The rows are grouped in 2 ways, from coarse to fine. Each group lies inside one group of the grouping before and may be the whole of it. The rows also spread widely along 3 directions, which tell nothing about the answers.
Some rows, each with its group in each grouping after it:
[  1.7   3.9 -23.3  21.6 -16.2   2.1  25.6  26.2  -8.2 -16.5   9.3  16.6
 -10.0  -5.2 -35.7  -0.3  -2.4]
z_159 rebik
[  1.0   8.7 -22.7  29.8 -11.5   7.9   4.6   7.6 -10.7 -54.4   7.6  20.7
 -41.9 -16.7 -38.1   7.1 -28.5]
z_221 fugek
[  9.0  -5.7 -52.2 -15.0  -9.0  28.6  13.6  19.9   6.1  -4.0 -21.8 -17.5
   1.6  18.5 -26.8 -17.1   7.9]
z_116 mesak
[  6.2   8.1 -18.7  21.5 -29.1   1.6  22.6  32.3  -9.2 -12.1   8.5  34.5
 -15.2  -1.3 -47.1   9.5   5.5]
z_159 Tepot
[ 10.5 -17.6 -44.5   8.6  -9.5  30.6   5.2  26.5  21.8 -11.4 -16.6 -13.6
 -11.3  17.0 -10.1  -4.4  12.1]
z_116 sato
[ 12.9  -6.0 -29.9   8.7  -1.4  29.5   0.2  18.8  -5.7 -25.1  -8.5   1.3
 -29.4  -9.9 -31.2  11.5  12.2]
z_221 zagi
[ 10.1   3.5 -44.4  21.7 -10.3  21.7   5.8  18.0  24.9 -23.9 -14.8 -17.7
  -6.8  14.4 -10.5 -11.2 -12.8]
z_116 lizus
[ -0.9  -8.5 -32.2  11.6 -25.9  20.4   7.1  13.7   0.8 -34.2  -4.3  18.7
 -22.3   6.9 -28.1  10.3  -1.8]
z_116 rifo
[ -3.0 -22.4 -53.9  -3.9  10.9  46.2   0.6  19.5  28.9 -17.9 -23.9 -23.1
  -5.8  19.4  -4.6  -9.7   5.1]
z_116 mesak
[  7.4   3.0 -43.2  -7.5 -16.3  19.4  10.4  27.3  15.9  -6.7 -14.9 -15.3
  -8.5  17.1 -22.9  -8.9  14.6]
z_116 lizus
[ -9.3  -7.4 -23.2  25.9 -18.5  21.5  11.9  20.9   4.4 -32.6   3.1  31.0
 -14.6   3.4 -22.9  20.9   3.7]
z_159 Tepot
[ 18.7  21.3 -44.4  46.4  -9.3   6.6  18.7  13.8  18.5 -47.1   0.1  -9.8
  10.3   2.4  -9.1 -20.1 -58.5]
z_116 lizus
[ 15.1  -8.9 -45.2   6.2  -8.4  12.9  20.4  37.6  19.0  -4.3 -19.1 -13.3
   6.4  10.5 -17.1  -9.3  14.0]
z_116 sato
[ 19.9  -0.8 -37.6  22.0 -25.6  10.3   4.0  21.2   8.8 -28.3  -6.3  16.6
 -28.2   5.0 -27.1  -5.5 -14.2]
z_116 sato
[ -1.0  -1.1 -32.4 -13.7  -6.4  19.1  16.4  36.1   2.8 -15.6 -16.8  -9.0
 -28.0  -5.4 -33.0   8.1  32.3]
z_221 fugek

New rows. What belongs after each?
[  3.6   2.9 -34.9   4.1 -27.1  16.5  23.3  18.6  -3.2 -23.1 -13.1   6.8
  -7.8   9.8 -34.9   3.1  -3.3]
z_116 rifo
[  2.6  -4.6 -50.1  -5.4 -20.3  26.8   5.5  14.2   2.9 -15.5 -14.2  -3.2
 -11.3  19.4 -29.0 -10.0   2.8]
z_116 mesak
[  3.7   1.6 -34.1   5.4 -21.0  12.4  17.4  13.4  -7.2 -28.1  -0.3  19.5
 -13.0   6.3 -40.2  -1.1  -3.2]
z_116 rifo
[  1.5   1.3 -29.9  10.1  -7.4  12.8  14.3  18.7  -5.0 -33.7  -0.6  -0.8
 -35.6  -9.1 -30.9   3.0  -7.0]
z_221 fugek
[ -7.2  -3.8 -29.0  45.5  -9.9  13.6   7.7  14.1  -8.5 -39.4  16.9  18.5
 -21.7  -4.7 -19.5  11.0 -17.4]
z_159 rebik
[  9.5   1.3 -42.8   9.3 -18.0  16.2   2.5  16.6  13.0 -20.7  -7.6  -5.4
 -14.7  13.4 -19.2  -4.2  -8.8]
z_116 lizus
[ 23.9  17.2 -31.3  33.8   9.2   9.8  21.9  28.7   6.5 -32.3 -15.1 -16.1
   6.0 -20.9 -17.8  -7.8 -35.2]
z_221 zagi
[  6.8  -3.9 -47.4   7.4 -15.8  29.1   7.2  23.8  19.1 -16.4 -17.6 -14.1
  -7.3  15.5 -12.6  -5.1   1.0]
z_116 lizus
[-14.4 -12.4 -36.4  29.9   7.0  22.3   8.7  28.8  14.3 -21.8  -7.5 -18.6
  -3.9   2.2   2.4  10.7   6.2]
z_159 rebik
[ 14.6 -14.3 -41.1   8.7 -21.5  15.0  20.5  27.4  12.4  -6.0 -13.2   2.4
 -10.8  15.6 -27.8  -9.3   9.1]
z_116 sato
[  6.9 -18.0 -22.9   8.1 -29.1  32.5 -15.9  11.1  -6.5 -52.1   2.8  33.1
 -64.5 -12.0 -39.2  29.9  18.7]
z_221 zagi
[ -7.7 -13.2 -17.8 -16.4 -24.8  23.1  -7.2  15.3 -13.7 -29.5  -1.4  31.5
 -69.8   0.7 -52.6  26.5  44.7]
z_221 fugek
[ 13.8 -11.0 -41.7   1.8 -24.2  18.8   9.8  25.3  12.0 -13.5 -10.1   3.1
 -23.3  12.9 -23.1  -0.2  14.2]
z_116 sato
[ -2.1  -4.1 -35.2  13.2 -14.4  19.6  26.0  22.0   4.7 -30.3 -18.1  -3.2
  -3.4   8.1 -26.3   0.4  -1.8]
z_116 rifo
[-18.4 -14.9 -28.5  29.2  -5.1  30.0   7.5  26.7  11.1 -24.1  -6.0   5.4
 -11.2  14.3 -11.5  13.1   5.0]
z_159 Tepot
[ 25.4   5.8 -26.1   1.5 -12.4   8.6  21.6  28.1 -14.3 -14.5 -16.2  -0.3
 -18.2 -16.6 -41.9   4.0  10.7]
z_221 zagi
[ -1.0 -20.6 -42.6 -21.3 -34.0  33.4  -4.7   9.6   0.8 -12.5  -7.6  13.9
 -43.6  21.5 -49.2   6.0  25.9]
z_116 mesak
[ -8.9  -1.1 -18.4  33.7 -14.1  15.0  14.7  15.4   6.2 -31.4  10.9  21.3
 -13.7   1.3 -25.6  15.7  -6.8]
z_159 Tepot
[  2.5  -6.3 -35.4   9.1 -22.9  25.4   8.6  10.5  -5.0 -38.8  -7.8  11.1
 -20.2  11.4 -30.5   2.9  -4.6]
z_116 rifo
[ -5.2 -14.7 -49.7  11.3   3.6  36.6   2.7  25.9  36.0 -30.0 -23.4 -33.7
  -6.1  23.1   9.0 -10.0  -2.6]
z_116 lizus
[-12.1 -17.4 -19.5  24.6 -19.3  27.7  -0.4  16.4   1.6 -34.5   5.1  25.2
 -29.6   6.5 -29.3  23.7   8.5]
z_159 Tepot
[  3.4  15.9 -31.2   3.7   0.3   0.9  23.0  31.4   1.8 -13.7 -16.8 -12.0
  -6.4 -11.1 -31.8 -12.8  -4.2]
z_221 fugek
[ -2.1  -4.9 -38.5  14.7 -17.8  19.0  11.1  15.9   4.6 -36.6  -2.7  13.2
 -15.7   4.1 -27.7   4.7 -11.2]
z_116 rifo
[ -7.2  -7.7 -30.2  34.1  13.8  23.9  28.2  40.2  25.2 -15.6 -15.2 -19.9
  32.9  12.5  -3.8  -5.4  -9.4]
z_159 Tepot
[ 17.8  -3.8 -34.7   7.5  -5.2  20.8   9.9  19.6   1.9 -26.2 -17.4  -4.6
 -16.5  -9.5 -26.7  15.3  -2.4]
z_221 zagi
[ -5.3 -12.0 -15.9  -3.0 -24.2  13.8  16.1  35.7  -8.2   0.1  -8.3  17.7
 -18.3  19.9 -40.7  24.3  43.5]
z_159 Tepot
[  5.9   0.7 -34.1  15.7 -24.1  18.2   9.2  11.9  -5.2 -41.6  -2.5  18.8
 -15.3   9.5 -35.8   3.9 -14.5]
z_116 rifo
[ 10.4   2.8 -42.6  -9.4  -8.3  10.0  36.9  34.9   9.6   6.0 -26.7 -25.7
  17.2  23.1 -31.6  -8.1  19.8]
z_116 rifo
[  9.4   5.1 -42.8  -3.6 -20.5  16.5  14.1  30.2  21.1  -7.6 -15.1 -13.2
  -1.0  20.1 -25.2  -4.8  16.2]
z_116 lizus
[-17.9 -15.9 -29.5  15.0   2.3  26.2  12.6  37.3  18.3 -16.7 -14.8 -13.5
   0.9  19.2 -12.1  14.6  21.9]
z_159 Tepot
[ -5.3   1.5 -31.0   9.9  -5.4   8.1  13.8  21.7  -0.3 -34.0  -0.8  -1.2
 -30.1 -17.7 -25.2   1.6  -5.4]
z_221 fugek
